The groups are shells around one centre, one inside the other: the same stretched ball of 7 dimensions in 10 sizes.
In the rows, zero is written as 128.
Known rows, each followed by its group:
[86 105 103 150 133 139 123 133 160 117] => (4)
[134 126 139 104 143 157 119 114 124 132] => (6)
[72 121 120 155 131 68 111 155 187 96] => (5)
[115 117 102 156 143 138 118 144 166 131] => (2)
[126 131 162 63 148 133 135 114 86 132] => (4)
[118 114 143 92 135 177 137 106 90 128] => (5)
[139 137 118 138 126 141 115 127 170 120] => (4)
[112 126 150 122 132 126 139 147 99 115] => (3)
[127 145 175 72 146 115 131 129 88 120] => (2)
[163 156 134 102 103 111 141 124 149 118] => (2)
[176 118 130 64 127 168 128 77 129 159] => (1)
[147 126 138 85 126 159 127 95 126 133] => (4)
[149 132 172 69 131 138 122 103 99 126] => (0)
[144 148 145 132 115 83 127 153 151 110] => (9)
[102 123 177 89 169 108 106 134 100 121] => (9)
[128 159 141 138 102 83 146 162 142 93] => (5)
[160 121 126 76 128 161 149 102 105 154] => (3)
[95 134 121 135 145 106 133 157 142 115] => (8)
[111 146 126 104 131 100 156 148 123 118] => (2)
[140 151 150 86 152 119 128 133 118 131] => (2)
[158 118 127 102 131 159 110 95 153 142] => (8)
[122 119 147 80 113 134 141 101 110 119] => (9)
[124 132 108 144 136 128 127 146 161 127] => (6)
[92 111 117 117 126 133 133 119 141 117] => (7)
[183 142 190 32 156 130 110 93 90 152] => (5)
[84 141 95 164 116 92 149 168 173 97] => (0)
[131 148 122 142 126 120 136 154 148 115] => (6)
[108 136 92 159 130 126 129 149 181 116] => (4)
[159 131 112 130 105 146 147 128 141 132] => (7)
[69 103 121 133 164 126 110 138 146 122] => (1)
[118 142 107 132 123 123 147 144 151 118] => (6)
[81 136 145 126 145 85 132 163 126 102] => (7)
[68 129 114 143 138 80 145 170 145 105] => (9)
[144 131 132 118 144 153 119 127 133 136] => (8)
[127 144 138 94 131 96 134 132 139 121] => (6)
[119 132 96 173 118 145 130 148 174 112] => (4)
[154 120 154 71 137 142 118 95 118 143] => (6)
[125 133 114 121 150 166 136 134 125 137] => (3)
[136 138 112 161 135 98 117 162 181 125] => (5)
[116 136 108 146 154 116 110 149 181 127] => (9)
[108 117 107 141 115 137 132 128 159 114] => (6)
[110 106 134 122 155 129 90 116 163 129] => (0)
[106 99 99 130 133 138 129 121 156 137] => (3)
[110 95 127 100 150 149 104 97 146 139] => (1)
[133 131 106 136 110 111 141 138 165 123] => (8)
[179 119 112 122 118 166 115 101 165 148] => (2)
[95 144 142 123 121 87 151 160 119 98] => (2)
[129 121 126 135 143 128 101 128 168 128] => (8)
[194 159 117 95 118 144 144 118 147 148] => (3)
[160 143 131 85 95 132 162 112 118 126] => (0)
[115 123 140 105 127 98 134 133 130 121] => (8)
[172 119 115 101 108 165 131 92 149 145] => (7)
[147 130 121 107 131 108 126 125 159 140] => (0)
[77 96 141 119 163 113 97 127 143 123] => (3)
[171 129 142 57 123 146 136 87 117 149] => (7)
[92 127 135 129 122 110 133 140 136 100] => (7)
[106 129 105 158 103 105 125 139 191 99] => (9)
[183 128 113 121 120 148 114 108 174 148] => (0)
[143 160 139 144 121 96 123 159 159 105] => (3)
[128 112 113 148 113 115 113 126 185 120] => (1)
[122 107 137 100 163 166 111 111 117 145] => (1)
[116 136 182 60 149 82 119 122 105 118] => (1)
[135 106 125 108 128 147 118 103 145 137] => (8)
[139 123 137 138 135 145 100 124 156 122] => (1)
[108 136 87 174 114 111 129 154 199 107] => (7)
[178 127 163 54 132 184 135 85 75 150] => (5)
[118 130 147 116 155 118 115 142 126 125] => (4)
[92 127 79 178 107 111 154 164 175 106] => (9)
[118 134 99 131 89 127 172 136 140 110] => (5)
[65 129 139 127 155 87 131 164 125 104] => (0)

New rows. What belongs after each?
[144 150 140 83 145 114 126 124 138 133] => (0)
[179 133 96 124 118 168 113 97 193 145] => (5)
[191 149 146 75 108 141 145 105 117 139] => (7)
[117 141 92 157 130 153 140 149 159 119] => (1)
[129 99 147 76 136 119 115 95 129 141] => (5)
[172 141 145 77 134 157 120 97 128 141] => (2)
[165 135 166 40 160 152 116 89 97 155] => (3)
[105 111 117 126 144 157 124 123 136 129] => (8)
[109 128 146 92 120 119 148 126 103 113] => (7)
[159 150 140 97 136 105 127 132 144 135] => (7)
[155 164 90 139 100 118 156 145 178 119] => (5)
[141 116 160 77 129 169 121 90 99 129] => (5)
[116 131 111 125 145 144 125 130 152 128] => (4)
[179 141 157 70 127 135 121 99 125 140] => (4)
[94 113 133 102 156 146 116 115 128 126] => (2)
[99 133 118 137 143 120 136 154 137 118] => (8)
[120 133 117 160 119 137 118 141 169 106] => (0)
[189 136 107 108 111 146 143 114 153 153] => (3)
[111 138 120 177 122 108 118 166 173 99] => (9)
[90 132 142 118 156 113 129 152 116 115] => (7)
[121 141 129 101 119 110 146 129 135 116] => (6)
[135 126 91 134 121 185 129 107 167 130] => (5)
[125 138 134 88 137 133 151 129 104 131] => (7)
[137 102 83 150 128 174 117 111 182 146] => (9)
[167 130 145 80 112 144 123 90 136 132] => (0)
[149 129 145 95 111 133 143 116 112 127] => (4)
[110 119 167 76 160 108 112 120 108 129] => (7)
[129 114 92 137 121 149 135 122 164 136] => (7)
[107 115 162 83 146 134 128 118 89 124] => (2)
[121 131 151 107 119 105 129 129 129 110] => (4)
[63 125 128 131 144 98 147 164 116 105] => (9)
[154 132 121 127 124 119 123 131 163 134] => (8)
[143 115 118 115 122 156 117 101 158 134] => (6)
[162 128 133 91 128 186 131 97 115 142] => (0)
[143 139 125 130 105 119 133 130 158 113] => (8)
[146 148 126 87 128 118 136 117 148 131] => (0)
[138 139 163 71 125 71 130 123 127 122] => (9)
[156 109 100 99 120 171 125 83 163 151] => (3)
[104 130 104 160 113 106 125 145 187 102] => (7)
[68 136 113 135 153 98 134 161 151 108] => (3)
[124 133 85 178 101 147 147 150 171 111] => (0)
[147 135 154 75 138 146 135 112 98 135] => (6)
[138 122 131 84 116 149 145 101 116 133] => (4)
[61 131 142 118 149 80 127 154 135 98] => (1)
[149 149 94 136 110 149 144 129 169 125] => (0)
[122 113 119 128 125 160 130 119 134 127] => (8)
[96 138 90 169 112 104 147 163 177 102] => (7)
[113 140 68 208 115 112 131 175 217 109] => (5)
[140 132 151 106 139 142 119 123 119 127] => (8)
[144 144 105 146 137 157 121 137 167 129] => (1)
[48 113 85 191 128 114 139 172 170 95] => (5)
[119 141 137 137 124 105 130 152 142 106] => (8)
[108 137 156 75 133 128 149 122 87 115] => (1)
[140 137 89 161 115 146 128 136 188 122] => (4)
[100 125 122 118 154 129 119 132 147 125] => (4)
[170 148 140 103 98 134 150 123 121 122] => (0)
[117 120 100 119 134 134 125 117 172 133] => (0)
[85 116 87 204 124 120 121 168 192 103] => (9)
[131 144 132 153 131 104 118 159 161 112] => (0)
[78 127 69 198 120 127 139 168 194 103] => (9)
[100 130 68 196 113 144 144 163 186 110] => (9)
[151 162 132 133 130 86 116 153 178 116] => (5)
[183 144 146 81 118 145 131 103 126 139] => (8)
[193 155 102 130 109 154 137 124 171 141] => (9)
[152 133 141 106 113 124 127 117 140 123] => (6)
[121 119 159 63 168 149 102 94 114 139] => (5)
